There are 4 nested groupings, the coarsest first. Each group lies inside one group of the grouping before and may be the whole of it. The rows also spread widely along 14 directions, which tell nothing about the answers.
(in the rows, 128 means zero)
Known rows, each followed by its group in each grouping:
[126 143 128  77 100 127 135  77 134 145 120 126 150 134 111  86 116 145
 143 114 118 115 158 142  98 186 118 149 186  78 111 154 175 170  92 147
 121 137 138 138 143 131 162  88 107 125  88 154  97 139] -> kasi Kipus Pori defu
[146 116 137 129 187  71 112 105 112  96 170 130 170 154 146  67 136  77
 125 133 107  68 143 112 160 166 118 124 150 109  59 134 170 164 103 110
 113  90  96 120 125 111  52  90 122 150 112 121 107 178] -> muna fef met Bugub
[153 108 146 104  85 150  99 126 104 131 181 194 156  80 141 145 112 150
 105 111 122 165 167  96  86 157 188  68 165 136 144  93 170 130 149 103
 138  72 113 143 116 119 134 162 167  95 101 164  89 107] -> kasi rufo Pas Fena
[150 128 111 135 107  88 142 106 146 168 110 109 131 118 104 108 133 107
 175 143 138 167 187 102  42 201 139 112 129 131  92 190 133 171 107 129
 127 147 154 148 147 162 154 142 163  85 118 149 124 151] -> muna Fikiz rem nipes
[152 100  85 107 161 115  74 160 139 137 135 170 144 180 123  95 124  78
 176 164 142 129 166  95 142 119 183 173 112 108 126 151 127 125  76 117
 138 159 143  99 146 108 181 140 100  95 136 165 159 126] -> muna Pura mesif rira
[133 114 109 137  49 125  96 113 147 126  84  87 120 167 103  80  91 131
 151 180 136 143 143 112 125 156 138 116 156  88  63 169 118 160 108 110
  88 102  58 153 136 120  83 125 127 148 115 140  45 135] -> kasi Kipus Pori sav
[132 142 144 119 129  97 141  99 124 155 151 129 163  89 103 130 126 115
 102  98  94 146 158 148  63 173  98 109 119 122 131 137 164 142 128  95
 135 121 143 131 123 175 108 130 142 126  83 144 111 168] -> muna Fikiz tes puni
[149 126 148 167 165  70 133 102 144 139  91 167 145 172 136 149 178 117
 156  87 148  91 188 106  67 217 101 104 111 138 130 131 207 141  79 112
 107 140 147 146 132 105  90 139 149 146 180 126  91 125] -> muna Fikiz tes deto
[150 130 152 121 160 108 146 107 131 132 107 159 136 154 129 123 171  90
 132  80 128 119 169 141  88 135 102 135  84 115 151 135 155 119  84 107
 132 177 126 126 135 108 104 129  93 177 161 126 121 144] -> kasi rufe vib robu
[168 138  47  49 116 116 100 156 164  95 114 146 184 127 136 104 108  83
 133 192 118 188 171  79 102 134 162 181 105  93 123 144 108 136  75  89
  94 145 114 121 133 133  90 118 122 118  92 203 125 119] -> kasi rufe desop pokol
[175 133  98  97 176  61 117 111 153 106 125 202 171 217 169 116 129 131
 169  91 134  97 170  85  45 169 141 104 114 130 129 143 177 125  51  97
 121 168 102 102 147  39 107 114  92 163 155 163 130 107] -> muna Pura Pide Lavo
[165 124 118  78  67 180  71 150 144 132 109 147 146 130  81 159  76 148
  97 166 101 203 156 143 114 134 133 169 105 115 157 122 137 107 105  71
  88 140 123 131 112 152 135 139 138 116  87 182  90 108] -> kasi rufo Pas dis
[173 123 140 158 136 101 133 129 139 113  94 133 118 143 131 144 168  75
 149 136 148 161 199  78  80 176 114 138  76 155 103 152 144 137  91  98
  89 141 125 171 137 124  49 164 173 147 156 117  97 138] -> kasi rufe vib Tuv
[126 127 153 135  99 111 127  76 153 142  91 103 129 142 102  68 161 115
 166 138 148  90 187 126 124 204 120 125 180  57  71 168 169 193  88 158
 108 144 131 161 139 138 116  93 121 123 147 107  55 146] -> muna fef levov Kenep
[177 122 183 111 110 144  72 113 121 129 138 138 131 169  82  84 106 127
 125 142 112 125 180 141 159 136 121 141 151  92  74 151 160 151  99 123
  99 165 128 134 135 128 122  97 107 150 113 114  73 148] -> muna fef met vago
[200 101 171 102 111 161  96 137 117 159 145 191 153  93 116 129 130 109
  92 123 126 163 178 126 129 147 192  80 148 139 129 139 152 168 148 139
 125 108 120 144 114 161 163 111 178  82 150 161 121 130] -> muna fef levov Kugo
[101 116 108 113 127 120 106 123 107 138 207 178 169 102 129 151  96 145
 124 108 101 144 131  94  76 149 143 131 150 148 150 106 178 109 126  83
 147  66 138 115 129 120 133 175 154  93  41 168 130 132] -> muna Pura Bisi sopo
[174  95 128 110 113 130 120  92 156 140 102 128 112 154 141 141 126 104
 168 161 140 157 157 119  97 212 180 115 127 151 111 176 150 174  91 108
 120 116  83 162 122 105 139 107 176  63 149 150 146 120] -> muna Fikiz zupi Gepu
[197 156 178  63  91 164 126 101 133 106  98 175 164 124 133 114 144 116
  91  94 117 153 198 121 110 136 127 147 133  98 128 140 155 167  92 147
  82 164 105 166 144 124  76  80 134 178 137 145  78 116] -> kasi Kipus Pori defu
[196 114 193 130 112 134  59 129 130 152 120 142 123 177  63  91 105 125
 105 142 114 127 179 179 164 129 123  93 122  92  91 141 156 133 115  97
 106 180 117 121 118 142 136  98  85 158 156 111  67 153] -> muna fef met Bugub
[117 123  79 131  66 129 108 155 162 138  79 112 148 112 100 113 127 100
 151 177 141 175 165  83  93 132 144 156 115  91 111 163  99 144 106 115
  94 125 117 143 132 165  95 159 153 111 120 168  79 127] -> muna fef met vago
[134 109 156 168 104 117  97 116 131 148 120 108 121 140  85 118 123 127
 138 152 131 122 164 123 129 190 110 119 146 120  80 146 174 152 119 106
  96 104 133 152 121 152 104 141 159 116 119 114  63 153] -> muna fef met Bugub
[201 132 179  89 111 127 143 102 113 164 168 160 140  99 106 111 109 115
 103  77 101 182 177 149  45 124 154  70 118 145 125 176 125 152 142 124
 156 167 117 126 140 151 168 116 129 123 108 146 150 163] -> muna Pura Pide Lavo
[148 115 135 165 168  79 135 141 122 183 107 169 147 153 108 136 146 105
 127  75 129 116 149 145  63 137 114  82  88 146 152 147 150 118 125 113
 149 146 143  99 125 148 158 151 122 150 170 159 136 154] -> muna Fikiz tes puni
[139 104 172 122 126 167  80 117 100 104 186 189 127 149 137 150 122 121
 152 119 124 141 174  64 138 128 156 176 145 151 122 115 178 118  93 110
 114 114 136 151 147  77  94 167 164 118  87 120 104 107] -> muna fef met Bugub
[142 116 156 126  85 139 144  83 109 153 124 141 125 164 106 131  85 189
 129  79 111 135 110 138  61 149 105 102 167 155 113 172 161 139 122 124
 120 101  93 131 137 103 141 130 150 166  85 153  99 135] -> kasi rufe vib robu
[178 100 136 153 188  96  70 176 103 121 156 234 172 170 151 131 147  85
 122 100 135 113 175  73 129  99 170  92  96 149 138  97 157 104 114 104
 127 119 123 100 133  92  94 165 131 162 172 155 116 115] -> muna Fikiz tes deto
[154 130 137  92 128 147  80 119 123 102 152 162 149 172 122 112 111 103
 148 133 107 153 170  94 129  98 132 195 108 109 118 140 132 117  67 100
 108 170 122 124 158  92  82 133 106 161  88 137 110 120] -> muna Fikiz rem nipes
[184 136 143  62 159 107 101 107 110 109 195 181 182 133 148  69 120  87
 119 111  94 133 177 115 119 112 166 117 134  96 105 134 138 147  98 116
 146 160 112 106 148 104 108  91  88 145 100 147 137 147] -> muna Fikiz rem nipes
[133 115 159 126  73 146 121 100 108 162 160 109 111  87  95 114 106 125
 128 138 117 174 166 130 102 174 145 110 162 128 101 150 149 157 147 119
 135  97 130 162 133 166 153 149 161  86  72 130  97 157] -> kasi Kipus Pori sav
[121  98 160 152 104 141  97 120 105 157 145 191 110 172 118 110 129 151
 164  83 150 113 156 112 104 102 160  84 154 109 138 119 159  97 115 122
 160 143 120 117 145  70 166 178  87 162 147 123  79 107] -> kasi rufe vib Tuv
[ 99 116 133 107  85 175 125 101 128 116 115 139 136 120 131 150 130 129
 133 118 121 141 133 117 115 148 126 183 136 108 158 119 157 125  94 110
 112  96 105 154 127 109  97 148 150 127  97 149  92 110] -> kasi rufo Pas dis
[148 133 167  80  84 150 126  81 120 150 147 146 158 118 102  75 105 152
 117  97 106 125 149 143 107 136 139 113 199  83  99 167 149 178 121 163
 132 133 116 128 140 141 158  80 119 135  87 151  93 144] -> muna fef levov Kenep
[164 116 170 115 149 136 143 115 129 156 105 171 148 116 131 127 174  66
 107  77 125 130 161 161 112 118 147 111  89 114 168 144 135 145 115 134
 149 156 109 131 125 141 132 108 121 138 187 143 147 144] -> muna Fikiz tes puni
[137  79 139 140 145 160 113 154 105 117 116 173 148 118 158 135 163  56
  97 115 134 115 117 125 176  97 171 130  99 128 160 106 127 127 133 119
 129  63  60 130 104 117  86 143 152 137 184 156 126 130] -> kasi rufo Pas dis
[199 107 136 135 140 100 121 138 105 132 122 147 150 170 119  82 107 112
 116 125 126 124 137 110 119 127 134  96 145 150  66 175 129 161 128 140
 104 106  93 116 135 129 116 110 148 173 132 162 113 161] -> kasi rufe desop pokol

New rows, each followed by its group in each grouping:
[176 117 156 127  76 125  90 118 113 146 166 166 119 140 103 111  89 165
 140 124 129 174 185 103  68 146 164  52 157 133  94 138 151 124 133  97
 135 136 118 137 139 106 144 163 129 135 101 132  71 123] -> kasi rufe vib Tuv
[155 104 167 142 142 143 115 133 104 151 129 196 122 171 120 157 130 130
 120  66 126 135 140 138  94  98 126 109  95 159 171 123 157  86 114  98
 141 145 116 113 129  94 142 164 114 174 153 141 123 121] -> kasi rufe vib Tuv
[119 106 127 154 142  96 137 108 141 140 107 148 141 122 157 109 192  64
 165 116 156 105 170 104 103 170 163  97 115 100 131 133 149 154 100 127
 145 118 105 146 132 113  96 143 132 113 192 126 111 132] -> muna Fikiz rem nipes
[142 137 175 122 153 113 112  79 108 118 155 143 160 165 113 114 120 136
 116  92  91  93 147 138 121 168  72 152 143 121 100 131 199 142  88 108
 102 124 130 130 140 114  71 104 125 175  85 116  88 154] -> muna Fikiz rem nipes
[178 131 143  78 163 106  64 114 126  92 174 147 152 163 124  92 114  89
 113 166  98 122 192 137 172 175 129 148 123  91  95 101 186 132  81  68
 107 148 123 132 122 107  84  91  83 133  99 120  96 150] -> kasi Kipus Pori sav
[121  96 125 120 153 111 118  62 132 121 139 130  94 229 144 133 105 157
 212 128 132  86 130 124  98 226 124 165 161 142 113 150 205 126  49  96
 136 127 117 133 135  30 169 125 114 104 103 130 138 118] -> kasi rufo Pas dis
[171 110 100 118 168 101  94 161 121 107 150 192 157 152 152 144 129  96
 138 136 130 146 174  75  94 150 158 131  94 155 138 106 155 107  97  83
 119 119 130 117 124  97 110 165 144 120 132 169 132 117] -> kasi rufo Pas dis
[149 130  79 109 123  94 112 130 149  83  98 137 165 172 150  78 134  93
 158 159 139 123 162  63 115 139 139 153 129  90  78 151 123 148  71 114
  86 124  84 135 146  89  39 122 120 173 128 153  79 122] -> kasi rufe vib Tuv
[185 115 147  95 170 126 121 117 114 132 142 163 120 204 121 118 104 105
 140  95 104 146 140 147  98  93 121 157  84 153 135 167 127 100  83  96
 141 193 110  98 144  82 152 120  81 175 117 147 171 146] -> kasi rufe vib Tuv
[124 129 129  93 114 152 127 101 137 120 107 188 157 162 142 160 129 158
 128  79 120 123 133 122  83 142 114 156 131 119 178 115 184 107  76 103
 112 128 109 130 131  77 104 132 120 167 121 163  98  92] -> kasi rufe vib Tuv
[102 107 103 143 103 144 133 147 104 152 120 120 122 138 101 102 114 101
 166 120 133 158 129  94  96  73 130 189 118 124 125 174  83 116 116 144
 139 132 134 112 157 140 160 184 128 143  88 164 131 147] -> kasi rufo Pas dis
[140 127 114 101 140 102 105 132 134 142 132 177 189 137 122  96 124 129
 113 108 116  99 145 129 112 144 137 106 154  91 129 122 169 141 111 121
 124 122 127  99 121 132 134 104 107 137 131 174 101 134] -> muna fef met Bugub
[124  98 124 136 174  98 114 102 101 109 177 187 149 190 174 126 117 122
 170  90 121  89 122  74 100 139 152 128 148 159 117 134 171 122  91 110
 145  84  92 113 145  43  97 148 140 145 102 148 140 122] -> muna Fikiz tes puni
[155 120 154 105 100 137 108 107  85 137 181 136 144 153  91  80  59 161
 109 113  90 140 119 132 116 101 116 122 180 129  77 160 140 134 134 121
 125 109 108 106 144 125 138 121 116 175  38 154  97 162] -> kasi rufe desop pokol
[129  90 100 162 129 113 124 165 122 154 112 184 153 111 144 147 153 101
 126 117 157 134 139  87  95 143 169  82 124 149 155 113 149 123 141 118
 133  63 115 125 115 136 129 183 173 115 170 180 112 120] -> kasi rufe desop pokol
[136 149 159  74 127 127 116  88 139  95 152 175 166  93 150 133 173 108
 107  98 113 128 208 131 100 180 126 128 116  67 171  66 199 119  81  78
 130 157 135 152 120 103  66 123  89 138 128 120  71 112] -> kasi rufo Pas Fena
[128 138  84  81 158  72 111 102 144 129 144 131 158 181 115  93  97 139
 150 130  99 108 143 154  77 178 103 139 127  84 129 127 169 109  71  70
 142 167 136  85 124 100 156 110  49 139  87 165 123 145] -> kasi rufo Pas dis
[158 123 141  80 142 142 134 115 132 154 118 192 166 111 131 133 157 118
 109  87 126 123 160 150 107 165 149 125 142 110 172 119 183 146 107 138
 136 134 147 128 119 135 176 101 130 110 153 169 135 120] -> kasi rufe vib Tuv
[141  98 148 145 109 150 118 124 131 152  84 160 120 184 118 116 133 121
 159 101 149 115 135 119 119 106 146 137 133 125 127 172 130 139  97 151
 120 142  97 126 141  99 146 132 128 153 172 148 111 119] -> muna fef met Bugub
[173 148 142  96 162 110  93 120 118 100 126 149 176 188  97 112 106 141
 100 119  91 101 158 139 137 162  55 192 128 110 102 123 194 128  72 103
  70 149 152 113 131 125  87  91 110 190  86 147  83 146] -> kasi rufo Pas dis
[114 126 151 112 134 144 118 113 119 136 127 175 188 114 120 117 150 128
  94  86 114  82 137 130 144 149 111 147 173  90 140 113 192 157 113 150
 108  87 135 125 120 149 107 101 144 143 120 157  81 131] -> muna fef levov Kenep
[ 84 116 128 136  65 169 113 130 148 168  86 104 113 121  73 117 131 100
 150 138 131 163 145 142 119  90 124 182 103  76 151 158 100 115 106 114
 128 164 127 131 136 163 139 164 102 127 121 137  91 137] -> muna fef met Bugub
[153 123 124 109 141  99 104 120 140 143 128 154 130 132 127  88 164  82
 172 149 156 126 222 104 117 198 170 122 143  84 112 128 171 155  89 131
 138 164 167 147 140 123 169 127 105  86 157 129 110 132] -> kasi Kipus Pori defu
[127 118 137  87 118 136 106 116 114 160 176 211 168 133 127 115 103 151
 113  59 106 122 129 149  77  89 169  75 145 100 182 113 155 101 124 106
 179 138 104  82 131  95 184 135  70 141 115 172 128 118] -> muna Pura Pide Lavo
[145 123 103  89 108 123 158 115 151 165  83 125 169 105 121 108 125  90
 107 113 109 152 116 166  81 128 148 115 112 104 147 183  98 167 124 132
 138 123  79 117 119 171 144  88 133 119 138 195 155 154] -> muna Fikiz tes puni
[126 109 125 126  89 147 122 112 126 159 124 129 111 165 104 138  86 138
 162 116 116 178 123 118  62 104 133 149 110 152 134 181 109 114 104 100
 137 145  99 119 149 111 147 163 132 134  83 159 135 129] -> muna Fikiz zupi Gepu
[180 144 139 117 115 130  99 157 121 139 128 198 175 121 103 158 119 132
 104 102 114 182 194  82  63 123 122 139 103 150 143 131 152 122 114 114
  93 147 165 132 143 156 100 160 172 150 102 172  95 115] -> muna Fikiz tes puni
[139 106 126 181 120  95  60 169 104 152 154 150 138 145  85 125  96 131
 108 152 123 137 161 113 125 153 123  77 124 137 103  97 169 103 150  68
 110  82 133 119 114 155 109 187 136 138 109 139  56 149] -> kasi Kipus Pori sav
[186 117 151 106  98 140  95 120 144 153 114 148 124 120  93 131 130 124
 129 158 137 168 201 136 114 204 156 110 138 115 116 136 175 154 110 108
 109 145 152 161 118 150 163 121 151  82 139 136  95 123] -> kasi rufe vib Tuv
[183 123 144 128  93 134 107 158 113 137 104 150 167 103 109  88 133  89
  78 133 128 151 170 112 142 115 149  96 136 110  92 143 119 171 151 148
  90  97  95 144 128 180  88 116 159 157 147 160  71 150] -> kasi Kipus Pori sav
[178 131 147 111  99 115 131 127 133 164 135 180 161  92 114 136 123 136
  98  91 117 174 179 123  34 148 152  48 126 138 141 145 142 144 144 112
 135 135 122 127 119 161 138 136 152 122 135 171 106 135] -> muna fef levov Kenep
[136 130 119  94  88 139  86 132 123 145 157 124 123 124  77  80 106 116
 171 165 126 182 206 101 107 126 151 178 141  75 104 146 121 124  97 119
 137 190 186 127 157 147 187 161  89 101  64 139  97 136] -> kasi rufo Pas Fena
[232 131 115  77 134 123  59 178 132 104 118 221 174 192 135 105 106 110
 117 139 128 162 202  79 119  97 174 123 105 121 119 128 131 123  86 111
  89 178 110 111 144  92 112 115 104 172 155 183 101  99] -> kasi Kipus Pori sav
[180 144 156  91 139 129 106 116 145  92 113 197 150 169 141 147 156 114
 121 100 127 140 202 111  96 139 113 147  86 108 159 101 180 102  57  82
  99 193 125 138 137  78  58 129  93 192 155 131  81 101] -> kasi rufe desop pokol
[137 124 167 145 137 110 149 103  94 123 138 163 174 110 143  98 159 119
  90  65 122  81 138 115 119 148 108  87 169 120 101 121 180 163 139 149
 113  63 101 140 128 129  62 118 158 185 132 131  71 153] -> kasi rufe vib Tuv
[116 117 121 142 129  91  94 103 133 131 138 142 147 167 120 105 122 133
 162 136 130  96 159 104 112 186 128 119 159  98  96 128 183 139  90 104
 120 111 127 131 135 101 105 136 123 128 110 130  75 129] -> muna Fikiz tes puni
[163 108 153 143 103 146  66 135 118 135 146 144  97 171  90 167  86 137
 139 158 119 183 180 110 112 165 124 146 104 166 120 125 170 100 106  61
  99 132 136 151 129 119 120 179 152 117  89 126  90 125] -> kasi Kipus Pori sav
[ 83 121 117 152  96 111 113 132 119 175 161 125 115 124  78 104 110 129
 181 119 127 160 168 100  58 110 125 137 132 106 123 153 123 101 119 109
 163 164 175 109 153 145 177 203  99 116  71 136 104 150] -> muna fef met vago
[177 128 171 122 112 140 148 115  86 132 143 158 142 136 127 120 107 123
 103  70 106 160 145 102  76 100 115 127 132 175 106 172 127 148 134 147
 111 115  98 138 154 130 100 134 167 184  89 154 119 153] -> kasi Kipus Pori sav
[130 131  85  72  64 150 167  94 167 152  58  84 157 116 117  98 106  97
 133 137 107 178 103 154  72 120 137 164 113  93 131 217  66 176  98 135
 117 136  56 130 137 163 123  84 134 125 110 197 148 146] -> muna Fikiz rem nipes
[126 122 150 130 144  98 155  89 136 139 118 154 132 103 149  99 210  77
 160  95 160 103 200 116  93 188 150  96 133  81 134 123 174 156  97 138
 155 146 139 156 134 112 122 134 112 118 183 108 102 136] -> kasi rufe vib robu
[106  91  81 122 136 109  74 134 144  94 156 151 138 168 163 102 122  79
 179 175 136 119 142  76 143 125 189 137 117  95 118 116 128 108  81  65
 139 107  67 115 126  59  73 156  95 111 129 142 112 115] -> muna fef met Bugub
[147 104 167 131 154 144 111  98 106 133 117 186 119 231 128 120 126 154
 162  73 136  77 131 126 132 129 114 159 156 136 127 146 188 119  71 142
 121 147 122 117 149  51 157 121 104 184 142 131 112 112] -> kasi rufe vib Tuv
[186 106 202 157 119 150  90 137 101 151 112 170 161 126  94 131 131 119
  59 103 115 112 146 156 169 139 123  82 140 135 110 127 174 163 155 135
  89  76 102 144 108 171  93 106 182 158 161 137  69 147] -> muna Fikiz tes puni
[149 128 164 107 119 147 123 100 141 149  88 142 166 134  93 139 129 138
  75  99 100 109 129 181 128 171  82 139 135 108 141 141 185 159 108 118
  86 114 112 136 105 166 105  76 146 148 133 156  87 144] -> muna fef levov Kugo
[112 125 132 123 145 106 150  75 130 128 105 145 130 196 148 116 142 132
 168  79 133  80 137 124  87 173  99 153 144 117 133 147 183 135  66 128
 127 138 107 131 147  68 119 118 100 167 131 137 111 127] -> kasi Kipus Pori sav
[157 109 104 133 139 107  65 161 144 116 113 196 179 176 132 130 123 119
 118 133 133 105 151 101 129 140 151 101 114 110 135 104 169 117  98  85
  95 102  92 109 116  97  83 138 122 150 165 165  79 106] -> muna Pura Pide Lavo
[148 113 100  63  88 165 100 122 165 138  99 143 161 100 128 122 131  82
 133 173 126 171 161 128 138 158 198 160 133  79 149 149 124 168  96 123
 120 124 104 150 119 149 146  96 146  60 132 182 134 109] -> muna Fikiz tes deto
[139 131 123 138  84 138 116 156 131 147 105 131 170  83  88 117 135  96
  98 139 126 166 162 103 112 122 121 150 120 112 112 153 118 159 135 136
  90  98 132 147 135 200  93 147 178 128 107 160  84 151] -> muna Pura Bisi sopo
[126 103 181 144 111 127 134  62 110 154 173 102  79 145 107 107 114 127
 189 122 127 134 164 120  92 185 136 130 167 142  79 181 163 156 107 126
 153 136 136 157 149 107 163 143 144  88  81  95 125 161] -> muna fef met Bugub
[131 108 105 110 156 118 138 116 149 129 108 140 135 120 146 143 170  66
 148 141 138 137 160 123 111 185 147 158  95 120 156 131 156 138  86  97
 131 120 122 146 116 122 119 133 141  88 151 148 150 135] -> kasi rufe vib robu
[159 120 118 113 128  98 160  86 127 139 123 143 144 160 148 110 113 128
 173 100 127 133 141  86  46 173 146 123 158 158  92 202 138 178  96 153
 128 115 104 137 155 100 137 113 172 122 103 169 150 138] -> muna Fikiz tes puni
[179 111 144 110 138 153  97 129 136 116 116 168 112 180 131 192 119 107
 137 137 123 175 174 110 107 168 130 183  73 179 160 130 171 106  73  71
  93 147 121 155 127  94 106 150 158 119 128 147 135 108] -> kasi Kipus Pori sav
[128 141 108  79  70 126 114  90 181 132 106 111 135 118 111 104 128 111
 157 157 126 167 185 138  75 173 150 135 114  60 136 152 132 143  74  84
 131 178 107 148 135 128 120 120  90 100 115 137  98 127] -> muna Pura mesif rira
[127 139  83 120  68 102 141 108 165 135  57  94 143 142 106  96 124 139
 166 153 143 144 164 104  56 192 113 139 144  84  95 174 129 162  86 128
  92 136 115 148 139 138 113 129 135 135 121 164  67 127] -> kasi rufo Pas dis
[181 127 177 111 125 143 141 105 108 126  97 168 168 135 128 112 152 134
 100  78 128  99 159 121 125 167 112 138 171 125 108 147 182 184 110 183
  85 106 127 151 135 134 118  86 173 162 145 154  88 130] -> kasi rufo Pas Fena
[105  91 153 149 115 154 153 108 110 135 131 156 141  91 159 156 157  96
 122  90 134 121 116 100 114 144 155 121 142 157 146 134 153 154 137 135
 130  41  78 157 118 123  83 152 203 108 138 146 122 132] -> muna fef met Bugub
[121 101 147 118 163 126 132  81 127 142 152 175 125 160 151 147 148 126
 175  92 136  97 152 111  95 197 148 141 156 144 147 138 202 141  82 125
 149 119 139 136 129  79 164 129 143  85 129 139 148 118] -> muna fef levov Kenep
[161 110 127 118 103 139 101 140 149 158  98 139 127 151  93 116 117 103
 134 141 128 167 159 138 103 111 149 125  96 112 132 170 106 130 107 105
 122 169 106 120 127 145 146 130 111 128 148 158 117 137] -> muna fef levov Kugo
[141 120 141  73 133 161  93  98 146 109 127 134 141 152 124 116 134  72
 141 154 109 138 163 142 169 135 143 210 106  78 138 138 144 138  63 100
 119 163 111 143 133 110 101  94 101 116 112 131 130 129] -> muna Fikiz tes puni
[165 136 134  98 152 119 133 125 169 141  89 204 170 110 143 195 180 101
  96  83 128 143 185 149  58 191 130 113  61 134 220 100 195 119  86  77
 121 153 134 138 105 137 113 129 140 110 190 165 136 109] -> muna Pura mesif rira
[154 120  84 101 141  98  87 152 139 127 142 151 159 130 127 121 114  89
 123 169 119 155 170 110 115 171 155 128 109 117 129 113 153 126 108  74
 118 115 126 122 116 140 120 137 124  95 112 172 121 137] -> kasi Kipus Pori sav
[177 114 108 118 106 127  98 165 144 118  84 143 179 143 117  91 112  83
  80 148 114 149 127 121 136  73 143 108  95 105 103 162  79 149 127 108
  85 110  40 111 116 154  48 103 131 183 157 181  89 145] -> muna fef levov Kugo
[118  98 128 102  89 169 116 132 121 161 115 185 162  84 132 108 154 120
 118 107 148 116 144 133 139 138 196 102 179  75 166 107 154 153 137 164
 151  86 118 130 116 139 193 127 135  90 164 177 102 106] -> kasi rufo Pas dis
[131 110 126 146 160 116 110 137 112 113 131 171 145 155 140 136 155 103
 150 116 141 106 166  80 122 160 124 166 122 134 129 111 177 121  89 118
 110 109 148 134 135 100 103 163 149 137 133 141 103 122] -> kasi rufo Pas dis
[160 117 108 104 126 124  81 146 141 103 118 225 167 175 158 167 122 152
 123 106 131 133 162  96  78 143 154  98 103 127 180  78 177  84  85  64
 112 128  94 114 115  57  93 158 113 159 159 178  84  72] -> kasi rufo Pas dis
[159 100 125 106 139 146  82 132 123 122 161 154 118 162 129 137 108  83
 166 159 120 178 166  89 122 119 171 179  93 150 125 150 124 116  86  86
 132 149 119 129 145  98 127 155 138  96  94 143 156 123] -> muna Fikiz zupi Gepu
[141 125 144 119 146 113 140 125 114 131 150 167 184  74 142  98 173  66
  98  95 125 114 163 111 121 133 147 114 134 106 124 127 147 168 133 146
 134  92 118 137 131 157  94 120 150 125 137 144 121 160] -> muna Pura Bisi sopo
[166 117 114 108 101 124 109 146 125 134 110 177 141 186 125  67 110 117
 150 109 141 145 151 103  93  46 167 101 123  94 117 162  84 113 101 131
 141 182  81  91 157  84 139 139  62 203 152 170 103 120] -> kasi rufe desop pokol
[122 123 103 163 125  62  96 114 122 170 142 131 149 179  86  91  89 173
 172 129 124 104 149 107  66 192 106  92 173 121  74 155 179 138 109 113
 123 118 162 102 144 131 163 152 123 130  87 150  80 148] -> muna Fikiz rem nipes
[197 106 136  98 133 112 124 111 149 163 104 164 133 129 127 113 151 110
 141 136 149 136 188 143 100 216 185  68 149 118 122 151 173 176 111 133
 136 138 129 145 114 128 197  93 142  71 185 156 137 129] -> kasi rufe vib robu
[116  86  96 127 126 136 151 102 148 131  76 136 130 153 168 133 155  96
 167 131 156 105 107 111 121 183 167 141 145 130 137 159 150 162  90 136
 123  66  67 151 119  88 125 119 167  98 169 166 141 114] -> kasi rufe vib Tuv
[175 119 100 103 153 118 115 134 147 120 105 137 162 139 129 151 127  78
 132 166 117 159 160  99 116 191 134 191 101 155 116 164 149 165  85 109
  83 107 131 149 125 151  97 110 198  87 111 176 152 138] -> muna Fikiz tes puni
[174 131 147  93 176  87 159  86 136  95 141 180 149 141 188 127 176  76
 131  76 124 122 178 116  64 164 141  92  88 131 146 122 164 129  80  88
 145 155  83 140 128  65  59 113 104 162 168 127 140 132] -> kasi rufe vib Tuv
